The same things were measured in two ways. Each way mixes the same 10 hidden numbers, adds some noise and spreads widely along 6 directions of its own, which tell nothing about the thing.
Some things both ways: the first way, then the second way.
[-10   8 -11  -5   8  -5  -1  -6   9   4  -5   8   2  -8   0  -9  -5   4
   6   6   8]
[ -8  -6   3   5   0 -10   5  -6 -12   0  -1   5  -8  -8  -8  -8   8  15
   1   1  -3]

[-14   2 -12  -5  10  -3  -1   2  13   6  -3  15   7 -14  -1  -5  -5   1
   4  15  11]
[ -4  -6   3  -4  -1  -3  -5 -10   2   5  -3   7   6   6   0   5   6  -2
  15   1   7]

[-10   4  17 -17  -7  -2  -1 -12   1  18   1 -16  -5  -4  -7  -2  19   6
   5   6  12]
[  4  -6 -14   2  13   5  11   2  -1   8  -3   4   2  -5  -6  -1   3   4
 -13   3   0]

[ -3  -1  -2   2   8  -6  -8 -10  16   5   9  13  -3   7   0  -5  -1   4
   6   8   1]
[ 13  -8  -9  -4 -12   0   6  -4   6  -6  -2   3   4  -8  10  -4  -1 -12
  12   4   1]

[ 10   1 -15   5  -4   2   0   9   2   7  -5   4  -1   3   2 -16  -1  12
   0  -9  -5]
[11  0 -5  5  2  1  4 -9  3 -5  2  4 -2 -1  4  1  4 -5  8  4 -9]

[ 0 -3  3 -3  2 -1  1  3  1  4 -3  2 -4  5  3  2 -1 -3 -6  1 -6]
[ 1  5  3  6 -5 -2  2  0 -8 -2 -6  1  3  0 -5  5  9  7 -1  9  0]

[  2  -5   1  12   0   3  -5  -5  -1  -3  -3   4  15   6   8  16  13   2
   2 -13 -10]
[ 11  -5  -8   6  -2   0  10   5   4 -11   0   5   0  -5   1  -2  -4  -5
   1   4  -3]

[  0   8  12 -10   1   0 -10   6  -5  -5  -4  -5   0 -16   5   0   8   8
 -13  -1   3]
[ 11  13   5   5  -2 -14  -7  -5 -11  -7   1  -1 -12  -4  -5  -8  10   4
 -19   5 -16]

[-11   6 -20  10  -8  -1   3   6  -9  -3 -13   6  -1   6   6 -24 -24  13
   4 -15  -4]
[  2 -12 -10  -1   5  -1   9   0  -2   2  -1   5   6   3   4  -1   4  -1
  11  -4   6]

[  2   3  19 -22  -6   3  -6  -7 -11   6  -4  -4  -1 -17 -12   3  26   2
  -2   8  16]
[  2  -2   3  -1   3  -6  10  -1   0   4  -5  -4  -5   5  -4 -13  -5  14
  -6  -4   3]

[-20   6  -9  -8   0  -8  -8   5   3   5  -8  12  -1  -9   3 -14 -12  12
  -1  -6  10]
[  5   9   5   4   1 -14   5  -7 -17  -1  -4  -9  -5   3  -2  -7  10  13
 -11   1  -2]

[-15   2  -5   6  -3  -7  -1  -2 -10   5 -11   6   1  13  13  -6  -6  -8
  12  -8  -7]
[ -1   1 -17 -13   9   1  -7   6 -14  14  -1   1   7  10  -5   3  13 -10
   3  13   4]

[ -8   5  -1 -15  -9  -3  -3  -2   2   5   1  -4  -2   2   5  -1  10   1
   4 -12  13]
[  7  -6 -12   2   7  21  13   7   6  13   7   4   6   4   0   5 -15   7
   4   6   2]

[-14   7  -7  -5  -5 -13   1   5  -5 -10  -1  11  -5  11  18  -2 -15 -10
   5 -10  -4]
[ 4  7  0 -5 -1  0  4  0 -6 11  2  1  4 15  4 11  5 16 11  5  7]

[  8   5  -1   0 -19   2   7  -2 -16  -9 -13   0   1  12   8   0   9  -2
   4 -12  -5]
[ -3   0  -1   6   8   1   9  -7 -15   2  -5   2  -8   1 -11  -9  -4  14
   0   4  -1]

[-42   2   2 -10   6   9  -9  -6  -6  23  -1   3   6  -3  -1 -21   6   6
  24  24  29]
[ -1  -7 -11  -8  -7  -4   7   7   1  -3  -9   2  -3  -7  -7  -7   4  -8
   7  11   6]

[ -6  -7   5  -9  -8  12  -6   2 -10  16 -11 -12  -7  -9 -13  -9  14  10
  -2  -2  12]
[ 0 -2 -4 12 10 -5  5  3 -9 -4  1 -8  3  4 -2 -5  7 -5 -3  0 -4]

[ 13  -2   5   7   5   3  -2 -11   5  -6   6  -1   1  -3  -9  -2  -3  12
  -7   4  -8]
[  1 -11  -3   1  -3  -2   3  -4   9  -5  -4   1  -6 -12  -7 -15 -13 -13
  -8  -2  -2]

[  2   0  -2   9   3   3  -5   2  -5 -10   2   6   2  -1   1  -6  -5   5
   0   1  -4]
[  7  -3  -8  -6   0  -2  -8  -3   4  -1   3  -2  -1   1  -2  -7  -8 -26
   3   7  -1]

[ -2   3  13 -18 -10   5 -11   1  -7   0   2  -1   5 -12  -1   2  23   6
   0   1  19]
[ 12   3  -2  -5   0  -7  -3  -8   6   0   3  -4  -3   2   4   0  -4 -11
  -1   5  -4]

[ 15   5  -3   6  -5   0  -3   4   3  -8   0  -6  -4 -13  -7 -18 -11  20
 -15  -1  -6]
[  1   6   0  -5  -7  -2  -7 -10  -4  -2  -1   6 -11   3   1  -7   1   4
   4  -4  -7]

[ 21  -7 -10   6 -10  -2  -1   2   3  -8  -3   1   3   1   0   5  -1  -3
 -14 -28  -9]
[  0  -2  -1   3 -14   8   8   6   9   0   4  -4  -5  -1   6  -8  -4   5
   7  -3  -3]

[ -8   6   9 -14  11  -8  -9   2   9  13   9  -2  -4 -20  -6 -18  -7  11
 -12  17  12]
[ 10 -15  -5  -4  13  -3  10   4  18   3  -3   1   8   8   4   2  -2   3
  -1  -7   3]

[-14   3   3  -1  20  -5  -5  -5  18  14   3  -8  -2 -16  -6  -5   2  11
   1  17   0]
[ 5 -3 -7 -1  2 10  4  7  3  4 -3 17  2  7 -3 -1  2 12  1 -4  0]

[  0  -3 -15   6  -1  -2  -4   2  13   5  -2   2   3 -10  -6 -10 -10  13
  -5 -10   1]
[-2  4 -1  4 -7 -6  2 -9 -7 -5  0  1 -9 -4  0 -3 14  3  4  0 -6]

[-23   4  20 -16   0 -12  -1 -23  13  -3   6  -3  -9   8   8   7   0 -17
   3  21   4]
[ -1  -9  12   3  -5  -7  -3  -9  10   0   3   1   4  -5   6   4   5  13
 -12 -15  -5]

[  7  -6   2  -6  -2  -6  -1   3   7  -4   7   2 -10   8   5   8   7 -12
  -2  -5  -8]
[11  9 -6  2 -6 13  2  1  0  6  3 -3  1  4  1  1 -4 -8  5 13 -1]

[  3   7   8  -5  -4  -6  -3  -5  -7  -6  -3   0   0   8  15   9  12 -12
   4  -9  -6]
[12 -2 -8 -6 -4  3  1  4  8  6  4  5  0 -2  4 -1 -1 -1 -6  3 -4]

Other things, the second way, with their names:
K_289: [ 2 -3  1 -2  6 -6  0 -2  6  7  2  5  2  1 -6 12  6  9 -2  6 -1]
K_431: [  7  -4  -4   4   0  -3  10   4  14  -8  -2  -5  -6 -10  -4  -7   0  -1
  -9   7  -9]
K_190: [  3  15   8 -13  -7  -4  -8  -9  -5   3  -1  -1 -11  17   2   1  -6  20
   2  -4  -2]
K_580: [  3 -13  -7  -3  18   2   3   2  -6   7   3  15   9   9  -5  13  -3  15
   3   3   1]
K_67: [  7  -2   3  -8  -1 -17  -7  -4   6   0  -1  -2   0  -3  -4   4   7  -7
  -6  11  -1]
K_7: [  1  -7  -2   9  12   5  12 -11   6   2  -2  -1   6   4   0  13  -3   2
   7  -2   3]
K_353: [ -4  11   4 -10 -17   7 -16  -4  -5   9   2  -4  -1  11  -3  -2 -10  -4
   8   4   7]
K_467: [  1   6   4  -1 -12  -9   5  -5 -10  -4  -2   1 -13  -3   0  -9   1  10
  -1  -3  -1]
K_234: [  1 -14  -1  -6   3  -1   2  -3  16   0  -1   9   8  12  10   8   6   5
  17 -13   4]
K_763: [  9   0 -10  -3  12   6  -1   6  -4   2  -1   7   6  17  -1   1  -2   0
   9   5  -2]
K_239: [  9  16   3   3  -8 -10   1  -4  -2  -8  -6   1 -19  -5  -7 -12   9   4
 -14   4 -10]
K_799: [  4   5   2   2  -7  -2   2  -5   4  -8  -1  -5 -10  -5  -5  -3 -11   0
  -3   5  -6]
K_524: [  3  -3   8   5  -4  -1  -1  -5   6  -1   3   1  -4  -6  -7  -3 -14   3
  -8   4  -5]
K_859: [  1  -5   5  -3   4   6  -1   8  13   2   4  -5   0  15   0  -8 -18  12
  -4 -10  -3]
K_993: [  1  -2 -11   2   8   9   4   6  -9   5  -2  13  -4   0 -14  -4  -6   7
  -5   8  -1]
K_836: [ 6  1  5 -9 -9 -8 -5 -9  7 -6  1  6 -7  5  3  3 -4  2 15  1 -2]
K_613: [ -1  -2  -8   1 -10  18  12   7  -7   7  -4  10  -2  -2  -4 -12  -7  17
   5   3   2]
K_83: [ -9  11  -2  -9   5   3  -9   6 -16  10  -1   5  -8  15 -15   1   2  19
   0  10  -4]
K_179: [ 18   8   8 -14 -22  -9  -3 -15  21   3   4   5  -6   4  22   2   4   3
   8 -11   1]
K_280: [ -7   1   7 -18 -15   7  -9  -3   7  21  -2   2   2   8  -2  -1  -9  10
  -2  -6  15]
K_507: [-3 -6 -1  5  5  2  4  2  5 -5  4  7 -5 -2 -9  4 -5  6  8  7 -8]
K_103: [ -6  -2   3   6   2   3   3  -3 -11   0   0   5   0   4  -7  -1   1  13
  11   4  -2]
K_973: [  4 -13  -1   6  14  -4   4  -9   8   8  -1  -5   8  -2  -2  -1   0 -10
 -14  -7   5]
K_977: [  7   1  -4   1   9   1   2  -7   1   9  -6 -13   1   5  -2  -9  -8 -12
 -16  -3   6]
K_716: [-10   6  -6   1  -9   6  -4   4  -8  -2   1   1  -8  -5 -12   1  -1  -2
   2  11  -4]
K_394: [  4   5 -16   4  -5   8  19   5  -7   0 -14   2  -5  -3  -7  -9   4  -1
   2  10   5]
K_801: [  8  -3  -3   4  15  -5  -4  -6  -5  -1   5  -9   3   5   0  -6  -1 -10
  -8   1  -8]
K_842: [ 8  8 -4  4 -6  9  9  0 -7  8  0 13  2  6 -1  9  2 12 11 10  6]
K_75: [  0  -1   4   8  13 -13   1 -13  -9   2  -3   2  -3  -2  -8   3  15  10
 -10   1  -6]
K_244: [  8  -2  11  12  10  -9   7 -12   6  -2   0  -4  -7   2  -1 -11   0  11
 -16 -11  -7]
K_148: [ -5  -4  -4  -6  10  -1   7   4   0  11  -2   2  -5   7 -13  -4  -4   9
   2   8   5]
K_746: [  6   1  14  -2   2  -5  -3  -4  16   6   3  -9   3  17   7   2  -5  13
  -9 -13  -1]
K_223: [ -3  -9 -19  -3   0   4   6  -2  -7  -7  -6   7  -1  -7  -4  -1   2 -15
  21  14   1]
K_767: [  9   0   0  -9 -14 -11   3   5   4  -5  -4   4  -1   6  10  -8   7   8
   2 -12   4]
K_798: [  1  -2 -10   2   2   1  -2  -2  -6  -2   3  16  -6  -9 -10   5   6   0
   5  14  -9]
K_870: [  4  -5   8  -2   2  -5  -4 -15   7   6   1  -5   4   5   2   2 -11  -4
  -2  -5   5]
K_141: [ -5 -19   3  14  13   2  11  -3  -3  -3  -1   4   5   0  -7  -9 -10  13
  -2 -10   1]
K_414: [  1  -8   1   0   9  -7  -6  -7   1  -3  10  13  -1   5   3   8   9   9
   9  -5 -11]
K_862: [ -4   8  -3   0  -6  -9  -9  -7  -8  -3  -1  -9  -6 -16 -14   4   6 -18
 -13  21  -5]
K_211: [  9  -9   2   0 -12  -5  13   1   6 -16   3  12  -2   5  19  -6   7  24
  21 -17  -8]
K_757: [ 11  -5  -6 -13 -12   2  -4  -4  17   3  -1  12   4   4  10   2   0 -13
  15  -2   7]
K_733: [ 2 -3 -5 -5 -9  0  3  3 -5 -2  4  5 -5 -2  6 -8  1 12  2 -7 -5]
K_778: [ -2   0  -7   1  12   2   8   5   0   3  -2   4  -9   4 -14   2  -1  11
   0  10  -7]
K_199: [-4  2  3  0 -7 -4 -3  2 -8 -4 -2 -6 -2 -1 -6 -1 -6  3 -2  4  0]
K_812: [ -3  -6  -5   9  14  -5   6  -8 -14   3  -3   4   4   3  -5   1  11   3
   1  -3   1]
K_65: [  3  -8  -5  -1   8 -10   7   5   2  -4  -3  -5   3   3   1  -5  12   2
   2   0  -3]
K_451: [  9 -13  -6   4   0   5  11  12  19   1   1   1   8  -2   5  -3  -4   3
 -14 -12   1]

Some of these things the first way, each followed by its name:
[  0   4  -2 -13  -8   4  -4   5   0  -5  -1   7   6 -17  -8  -9  -7  21
 -14  -7  16]
K_870
[ -1   6  18 -15  -2   2  -4  -1 -10   4  -2 -14  -4 -13  -2  -7  15   0
  -4  14   9]
K_83
[  5   1   9   1 -10  -3  -6 -15  -1  -6  -4  -4   0   3   1   6  12   0
   1 -11  -5]
K_733
[ -7   2 -14  13   8  -8   1   1  11   6  -1   9   2   0   4 -19 -23   7
   1   7  -7]
K_234
[ -5   6   9   2   1  -3   0   2 -11  -7   3  -9  -9   3   7  -7  -4  -1
   2   7  -9]
K_239
[ -7   4  -1   2  -8   0  -3  -4  -5 -13  -3   2   3  -1   2   0  -5   9
   2 -10   0]
K_467
[ -5   5   5 -10  -7   8   5 -10  -4   3 -13  -6  -2  -3  -4  -4  11   4
   2  10   9]
K_141
[  2   5  19  -4  -7  -5  -5 -11  -6  -9   6  -1  -5   5   2   1   8  -2
   2   9  -3]
K_190
[-34   0  14 -10  -3  -8  -6 -15   5   1  -1  -5   8   4  16  16  10 -16
   8   2   8]
K_451
[-12   9   2 -16   6  -8  -4   3   5   3   3   5   7 -11  11   1   0  -4
  -4   6  11]
K_289
[-15   7  -4  -9   0  -6  -7   7   0   5  -6   7   0 -12   6 -17 -14   5
 -10   1  11]
K_746
[  3   3 -16  11  -3  -6   7  -4   5  -2 -12   4  -3  16   9  -2  -9  -2
   7 -17 -16]
K_613
[  2   1   2  -9  -2   0  -6   5  -9  15  -8  -1  -6  -7  -4 -20   1   5
  -4   2   9]
K_65
[ -4   0   9   2   6   3  -4 -13  -4  -1   6  10   8   6   6   8  21  -5
  19  18   2]
K_836
[  4   7  -8  -5 -14   4   7   9 -11  -8 -15   0  -2   3   9 -11  -3  -3
  -5  -5   0]
K_103
[ 15   3   6  -5   0   1   1   4   1  -5   9  -7  -3  -4   1  -8  -1   1
 -13   7  -2]
K_507
[ -8 -10  -4   3  -3   9  -3  -8  -3   1 -12  12  15   0  -1  18  20  -3
   9  -7   5]
K_353
[ -6   8   9 -19   1   0   2  -3  -2  12  -2  -9 -14  -9  -9 -14   7   7
   2  17  12]
K_75
[ -1   5   6   1  10  -7   1  -8  10  -7  11  -3  -3   6  11   5   4 -10
   7  14  -9]
K_798
[ -2   4  -5  -6  -3  -7   4   7   4 -15   1   3   0   0  12  15  -1  -6
  -2 -11  -7]
K_842
[ -2   1 -11  11  13   0  -2  -1   6   2   2   9   4  -3  -3  -7  -6  11
   7   5  -5]
K_757
[  2 -12 -10  15   6  -8  -2  -1  18  14   4   4   2   1  -6   1  -5   9
  -1  -8 -13]
K_394
[ 17   1   0  11  11  -4  -2   5  -1   1  -1  -1 -11   3   2 -14  -8   8
  -8   1 -21]
K_763
